All rows are made from the same 8 directions, up to rounding. Whole rows:
[[-2.55  4.56 -0.08  0.25  2.13  1.06  2.14 -0.01  1.46  0.65 -2.17 -0.93
  -0.59 -0.28  0.91 -1.51]
 [ 1.17  1.34 -1.73 -1.18 -1.19  0.11 -1.46 -0.07 -0.60 -0.31  0.58 -0.56
   1.71 -0.18 -2.27 -0.50]
 [-0.07  1.00 -0.05 -0.16 -0.95  0.07  1.50 -1.23  0.10 -0.76 -0.69  1.28
  -0.02 -0.45 -0.70 -1.02]
 [-0.36 -0.17 -0.77 -0.69 -0.31  0.97  2.20  0.09 -0.64 -1.57 -0.46  1.74
  -2.15 -0.05  0.65  0.74]
 [ 0.58 -0.79 -0.32 -0.04 -1.62 -1.12 -0.60 -0.87  0.63 -0.35  0.66  1.30
   0.04 -1.49 -1.30 -0.18]
 [-0.56 -1.19 -2.35 -0.91  0.50  0.41  0.09 -0.10 -0.47  1.20 -0.65 -0.25
  -0.35  0.03 -0.49 -0.10]
 [-0.07  1.15  0.92  1.26 -2.04 -0.42  0.94 -1.18 -0.73 -2.24  0.26  1.85
  -0.08  2.54  1.24 -1.67]
 [ 0.03 -0.85 -0.27 -0.24  0.14  0.74  0.96  0.99  1.85 -3.01 -0.90  1.40
  -2.71 -3.01 -0.55  1.22]
 [-0.33  0.91  0.95 -0.29  0.48 -0.59  0.23 -0.19 -0.66  2.60  1.09 -0.41
   0.54  0.05  0.71  0.84]
 [ 0.70 -0.96 -0.82  0.72 -0.13  0.28 -1.46 -0.49  1.53 -1.74 -2.03 -1.06
   1.65 -0.42 -2.26 -2.46]]

Rows cut short, each followed by the rest of it:
[ 0.24 -1.58 -0.14  0.03  0.72  0.26 -0.48  0.38  0.31  0.09 -0.54 -0.67]  [ 0.05 -0.38 -0.31  0.22]
[-1.56  0.38 -0.39 -0.55  0.69 -0.25  1.65 -0.25 -0.56  2.41  0.48  0.79]  [-1.56 -0.14  1.54  1.05]
[-1.40  0.78 -2.36 -0.67  0.07  0.44  1.22 -0.26  0.65 -0.25 -1.05  0.98]  [-1.68 -0.97 -0.29 -0.51]
[-0.81  0.08 -1.22 -0.56  0.20 -0.70 -0.50 -0.12 -0.46  2.55  0.93 -0.22]  [-0.08  0.03  0.30  0.47]
[ 0.41  0.03 -0.14 -1.89  1.49  0.92  0.36  1.33 -2.22  2.64  1.30 -1.30]  [0.07 0.33 0.64 2.84]
[ 1.22  0.35  2.84 -0.16 -0.15 -0.59  0.30 -0.09  0.38  0.53  1.06  0.22]  [ 0.65 -2.16 -0.59  1.52]
[-0.61  0.11  0.09 -0.25 -0.91 -1.04  1.28 -1.64 -0.93  2.24  0.77  1.39]  [ 0.02  0.28  0.46 -0.17]
[ 0.49 -0.01  1.24  0.65  0.43  0.40 -0.60  0.93 -0.41 -0.97  0.28 -0.83]  [0.32 1.42 1.00 0.33]
[ 0.66  0.95  1.46 -0.75 -0.36  0.72  1.70  1.18 -0.25 -2.20  1.05  1.63]  [-2.20 -1.50  0.75  2.66]
[ 1.52 -1.66  1.00  0.21 -1.04 -0.69 -1.08 -0.78 -1.60  0.85  1.05 -0.34]  [ 2.13  1.71 -0.33 -0.24]
[-1.12 -1.77 -0.93 -0.93  2.32  0.68  1.77 -0.59  1.10  2.66 -2.36 -0.62]  [-0.59 -2.69 -1.04  0.12]
[ 1.69  2.05  1.64 -0.47 -0.73  0.26 -0.49  0.79  0.30 -1.90  0.97 -0.10]  [ 0.77 -1.51 -1.24  1.06]
[-0.39  2.37 -1.88 -0.77  0.26  0.85 -0.74  1.34 -0.21 -0.86  0.27 -0.78]  [-0.41  0.51 -0.03  0.23]
[ 2.06  0.49  2.76 -0.26  1.22  0.14 -1.94  1.32  0.16  0.90  0.94 -2.70]  [ 2.59 -1.25 -1.19  1.56]
[ 0.91  0.66  5.09  2.78 -0.02 -0.07 -0.26  0.89  0.10 -3.11  0.61 -0.32]  [ 0.46  2.69  2.82 -0.07]
[ 0.46 -1.83  0.63  0.69 -0.13 -0.54 -0.78 -0.56 -0.30  0.66 -0.01 -0.43]  [ 1.10  0.98  0.04 -0.62]
[ 1.76  2.26  1.73 -0.84 -0.77  0.63  0.30  0.72 -0.68 -1.74  1.15  0.14]  [ 0.67 -0.74 -0.77  1.40]
[-0.82 -2.58 -2.67 -0.95 -0.36  0.06  1.37 -0.85  0.20  0.34 -0.98  1.83]  [-2.05 -1.52 -0.72  0.10]
[ 0.17 -5.05  0.87  1.82  0.29 -0.86 -1.01 -0.54  1.19 -0.26 -1.06  0.05]  [-0.14  0.09  0.32 -0.82]
[-0.61 -2.04 -1.30  0.05 -1.35 -0.19  1.97 -1.59  0.02 -1.07 -1.02  2.71]  [-1.77 -0.25 -0.07 -0.92]
[-0.08 -0.07  1.27  1.58  0.77  0.67 -0.51  1.13  0.82 -2.60 -0.87 -0.76]  [-0.42  1.40  1.34 -0.58]
[-0.98 -0.80 -4.93  0.17 -2.23 -0.90 -1.97 -1.38 -0.85 -0.03 -0.06  0.69]  [ 0.50  3.00 -0.67 -3.16]
[-0.05  0.24  1.15 -0.71  0.77  0.11  1.93 -1.05  0.20  1.94 -0.77  0.13]  [ 0.46 -1.93 -0.81  0.31]
[ 0.12  0.80 -1.06 -1.64  0.06  1.07  1.63  0.74  0.83 -1.63 -0.46  1.29]  [-2.14 -3.34 -1.29  1.67]
[-0.75  0.13 -0.87 -0.64  0.30  0.49  1.77 -0.64  0.01  0.45 -1.01  0.77]  [-0.87 -0.73 -0.20 -0.19]
[ 0.33 -0.97  2.27  1.01  2.36 -0.05 -1.81  1.75  2.45  0.17 -0.46 -2.34]  [ 0.31 -2.32 -0.12  1.13]
[-0.58 -0.70 -0.14  0.99  0.07 -0.87 -1.33  0.14  1.08  0.20  0.16 -0.25]  [-0.21 -0.03  0.41 -0.49]
[-0.63 -0.22  0.30  1.13 -0.24 -1.13 -0.80 -1.10  0.00  1.60  0.07 -0.41]  [ 1.25  1.55  0.57 -1.63]
[ 2.51 -1.53  1.89 -0.11 -0.49 -0.01 -0.94 -0.24  0.63 -1.12 -0.25 -0.58]  [ 2.03 -2.02 -2.55  0.20]
[-1.32 -0.76 -1.49  0.73  1.53  1.62  1.12  0.00  0.65 -1.51 -3.23 -0.72]  [-0.69  1.49  0.48 -2.19]
[ 1.26  1.62 -1.21 -3.26 -0.18  1.43  1.43  0.75 -2.83  1.05  1.47  0.18]  [-0.01 -0.62 -1.02  2.83]
[ 0.61 -2.61  3.86  1.01  2.54  0.30 -0.14  1.32 -0.79  1.74  0.40 -2.04]  [0.53 1.26 2.41 2.09]
[ 0.17 -1.31  1.23  0.69 -0.09  0.32  1.27 -0.29  0.13 -1.50 -0.76  0.97]  [-0.82  0.21  0.68 -0.09]
[ 1.59  1.39  2.87 -0.12 -0.41 -0.41 -0.35  0.36  0.44 -0.43  1.30 -0.14]  [ 1.04 -1.90 -0.83  1.39]
[-1.16  1.69  0.45  1.07 -0.98 -1.85 -0.84 -0.26  1.72  0.22  1.34  1.13]  [-0.98 -1.16  0.74 -0.20]
[ 0.51  3.69  1.19  0.71 -0.59 -0.57 -2.49  1.32  0.03 -0.88  2.07 -1.34]  [1.38 1.36 0.62 0.07]
[ 1.11 -2.47  2.67  1.76 -1.29 -1.65 -1.80  0.48  0.14 -1.21  2.20  0.87]  [-0.35  0.69  1.53  1.17]
[-1.46 -5.41  1.04  1.30  2.05 -0.10  2.26 -1.48  0.14  2.54 -2.41  0.29]  [-1.04  0.71  1.86 -0.66]
[ 0.51 -0.49 -1.09 -0.99  0.69  1.56  0.30  0.91 -1.91 -0.34 -0.30 -0.91]  [0.14 1.90 0.31 0.62]
[ 0.83 -0.22  1.44  1.67 -1.61 -2.50 -4.18  0.92  1.04 -0.42  3.19 -0.24]  [0.68 0.13 0.57 0.65]
[ 0.59  0.53  0.37  0.04 -0.56 -0.12 -1.67  2.35 -0.72 -1.75  2.66  0.16]  [-1.47  0.90  1.73  2.52]
[-1.86 -0.04 -0.45  0.47  1.54 -0.49 -0.19  0.52  1.12  1.94 -0.12 -0.55]  [-1.29 -0.56  1.36  0.37]
[-0.83  0.35 -1.03  0.64 -0.75 -0.42  0.15 -1.11  0.43 -0.32 -0.78  0.65]  [ 0.07  0.78 -0.09 -1.97]
[ 0.76  0.78  1.01  0.01 -0.99 -0.85 -0.28 -0.97  0.57  0.29  0.42  0.34]  [ 1.27 -1.38 -1.40 -0.45]
[ 0.18 -3.89  2.82  1.52  0.08 -1.23  0.75 -1.04  1.14  0.44 -0.32  1.22]  [-0.69 -1.31  0.75  0.37]
[-0.95  0.90 -3.51 -1.23 -0.76  0.91  0.83  0.50 -0.85 -1.43 -0.02  1.37]  [-2.20  0.67  0.25  0.18]
[-1.62 -1.48  1.98  1.07  1.00 -0.88  2.11 -0.61  1.51  1.26 -0.46  1.52]  [-2.37 -1.78  1.90  0.82]
[ 0.11  2.52  1.83  0.53  0.68  0.72  0.56  0.11 -0.48 -0.30 -0.43 -1.19]  [ 1.40  1.64  0.72 -0.78]
[ 1.65 -1.03  0.63  0.41 -0.87  0.09 -1.32  0.35  0.57 -2.51 -0.06 -0.11]  [ 0.78 -0.48 -1.31 -0.23]
[-0.45  2.24  0.46  0.74  0.08  0.03 -0.22 -0.15  0.54 -0.51 -0.47 -0.64]  [ 0.83  0.84  0.20 -1.42]
